The rows of a group lie close to one hidden flat surface of 5 dimensions, which passes through zero. Surfaces can cross.
In the rows, 128 means zero.
Some rows, each with its group after it:
[125 131 141 118 140 104 143 110  92 111 143 149  93 133 171 132] | H
[115 134 108 120 127 151 108 117 131 127 118  94 144 134 106 103] | B
[147 143 123 149 125 115 134 129 144 109 123 114 124 136 139  91] | T
[120 162 141  95 144 161 126 135 153 122 146 110 135 129 119 128] | M
[131 106 108 137 125 138 136 113 103 158  99 146 130 112  99 160] | M
[102 111  61 111 143 160 150  75  70 118 148 136 194 132 139  76] | U
[152 153 149 139  94  89 114 135 165  84 150 110 100 150 186  81] | T
[152  93 135 177 119 104 135 158 118 174  94 173 131 112 101 148] | M
[108 150  85 104 144 187 139  87 104 130 127 107 165 132 107 100] | B
[131 134 114 124 127 134 144 108 128 115 132 119 125 127 133 138] | U
[135 108 186 156 160 113 132 193 127 186 101 179 107 105  86 183] | B
[106  94 106 147 225 122 168 132  63 137 111 137 127 111  94 112] | T
[124 151  80 143 133 207 178  88 109 155  71 106 160 118  67 172] | H
[126 137 161 135 156  94 163 121  78 109 144 164  81 137 185 129] | H
[132 161 147 128 102 155  64 158 175 148  98  78 128 141  82  91] | B
[ 92 107 178  70 122  78  81 117 100 100 180 136  61 136 192 171] | T
[124 102 131 142 148 135 109 172 151 162 113 128 162 113  70 129] | H
[127 128 127 134 133 131 139 135 131 125 134 132 149 129 132 114] | T
[145 182 139 111 100 157 135 115 147 122 138 130 125 140 149 115] | B
[139 145 139 138 111 117 129 131 145 110 136 121 122 139 154 110] | H
[ 86  46  90 151 182 107  93 149 102 143 102  91 156 115  62 116] | B
[142 161  86 100 101 164 156  78 134 106 152 128 154 130 155 114] | M
[127  98 171 140 150  83  99 192 144 138 143 152 123 123 126 107] | H
[153 125 155 153 105 124 104 168 161 169  91 135 121 119  86 146] | U
[157 129  74 167 124 159 174 119 137 148  95 138 183 114  89 119] | U
[106 125 155  98 113 114  78 127 118 132 142 125 100 136 140 129] | U
[110  93 159 153 140  75  94 157 119 121 116 109  92 138 133 125] | M
[ 87 112 155  84 112 118  51 126  92 136 148 130 115 142 147 104] | U
[122  82 116 142 169  82 184 120  87 100 161 174 136 118 174 140] | B
[171 168 134 114  59 157 117 119 176 150 118 135 117 121 119 158] | M
[100 110 174 120 146  91  89 167 112 118 161 144 128 148 163  71] | U
[123 121  83 100 100 138 105  98 149 104 152 100 159 129 134 105] | H
[139 162  81  95  80 141 143  58 135  71 163 101 136 148 189 100] | M
[121 117  96 126 164 132 147  95  89 120 119 118 113 123 120 123] | T
[133 143 121 111  97 127 120 105 137 109 139 117 121 137 152 124] | T

New rows. What belongs after each?
[129 139 102 114  90 174 134 107 145 144 129 130 175 125 114 149] | T
[146 139 149 147 104 134 124 164 171 145 121 137 159 129 115 118] | T
[134 171 150  91 113 162 109 134 172 134 133 106 114 125 111 148] | M
[125 126 113 132 156 132 164 126 114 110 151 145 166 130 147  91] | M
[128 138  91 121 119 154 145  94 117 117 129 117 148 129 128 122] | T
[167 104 131 175  25  47  76 113 136 117  98 119  65 145 173 140] | M
[137  79 104 178 109  68 135 111  85 114 116 146 123 135 161 108] | M
[157 137 114 157  95 129 133 138 154 131 116 131 156 131 130  97] | U
[142  99  82 155  89  91 141  83  92 102 126 138 125 137 175 110] | M
[108 104 156 106 164  79 103 122  84 117 132 123  43 126 146 155] | T
[137 135 161 133 150 154 130 176 147 183 107 159 140 107  70 158] | M
[ 91  58  68 133 138 113  62 115 120 123 103  49 148 126  72 107] | B
[129 116 149 148 160 110 125 160 124 143 113 136 110 122 107 127] | T
[105 109 122 116 128 191 136 143 123 193 110 161 196 104  59 189] | T
[128 110 189 156 137 132 101 216 160 205  97 169 147 107  57 174] | T
[142 145 103 135 124 113 145 100 128  83 139 104 117 145 167  79] | T
[102 106 154 108 149 119 115 141 107 142 141 149 119 121 128 160] | T
[110  91  73 121 116 110 109  85 114  95 133  84 131 133 140 123] | B
[107 121 118 121 171 131 151 119 105 109 146 125 151 132 136 103] | M
[121 112 120 152 180 134 151 143 106 146 107 136 138 117  95 118] | T
[122  93 121 132 152 120 155 120  92 148 119 160 118 103 115 189] | B
[180 197 124  89  49 204 123 108 195 174 112 141 132 106  91 187] | M
[111 116  84 110 161 142 154  79  78 113 130 117 127 122 127 128] | T
[113 108 134 124 156 135 127 137 106 155 117 141 126 113  99 159] | T
[ 85  96  74 133 218 141 189 110  68  94 163 130 207 134 138  46] | B
[ 93 149 117  80 138 143 109  86 127  76 156  65 110 147 155 117] | M
[136 156 113 110 142 168 164 120 139 125 149 146 169 122 131 112] | M
[145 137 149 149  94 154 115 175 177 177 104 143 166 121  80 151] | T
[131 127  98 128 137 151 129  99 109 154  85 110 104 112  81 159] | T
[157 168  77 132  49 199 145  96 181 136 118 113 207 132 110 121] | T
[129 145 119 114 122 133 139 112 135 102 149 121 137 136 151 106] | M
[129 140  95 112 102 156 139  88 126 122 132 118 149 129 134 137] | T
[126  89 142 151 135  81 105 161 138 131 120 123 117 124 120 132] | B
[161 192 181 159  93 111 159 123 130 109 108 133  57 156 183 146] | H
[140 140 152 121 101  96  93 125 142 112 124 110  66 136 151 137] | T
[130 135 127 130 103 150 131 142 154 142 134 142 176 127 120 131] | T
[ 76  99 214  92 187 100  76 176  97 155 137 137  62 121 109 182] | U
[113 120 160 107 126 100 111 138 124 108 161 139 112 136 167 131] | T
[109 110 146 116 160 101 124 134 103 115 149 140 108 129 151 125] | T
[144 160 157 120 129 145 129 158 169 135 140 139 140 126 122 120] | M
[101 124  80 112 148 174 121  97 106 130 115  93 162 128  91 105] | B
[103  79  81  87 139 149  92 114 119 153 134 119 160 100  79 146] | H
[123 125 148 101 106 125  85 117 124 151 111 119  73 117 110 192] | T
[124 124  87 116 108 130 137  78 103 107 133 114 128 133 153 126] | M
[166 155  98 140  98 148 163 102 165 118 102 105 117 117 118 172] | U
[124 125 149 134 119 100 106 142 140 112 131 110 104 139 146 117] | M
[139 152  65 114 134 154 199  56 123  79 139 102 130 126 154 153] | U
[140 174 111 140  97 192 157  87 123 157  67 103 114 126  85 193] | H
[117 104 131  98 131  90 107 120 113 105 172 144 114 128 171 107] | H
[168 142 170 169 104  82 136 188 177 111 152 165 141 142 174  67] | M
[132 139 109 105  84 149 104  86 129 137 108 104 101 124 117 173] | M
[159 136 105 166 121 131 166 138 155 123 117 133 161 128 124 103] | U
[123 128 100 121 126 144 136 109 128 121 132 116 151 131 125 118] | H
[134 143 106 139 105 160 158 132 155 122 141 135 203 135 133  97] | T
[138 128 178 158 133 115 109 187 155 161  99 139 114 123  95 141] | H
[144 168 171 198 158 132 192 169 129 128  97 144 132 146 132 110] | H
[134 120 157 145 122 151 109 175 152 193  89 147 141 108  59 175] | T
[118 135  84  92  84 195 137  83 127 147 132 131 184 121 111 170] | T
[129 108  78 172 227 132 179 117  73 138  76 116 118 112  69  93] | T
[131 111 153 145 154 100 154 157 120 131 138 164 128 121 140 139] | B
[168 130 136 196 152 109 181 184 172 128 113 148 163 123 116  99] | U
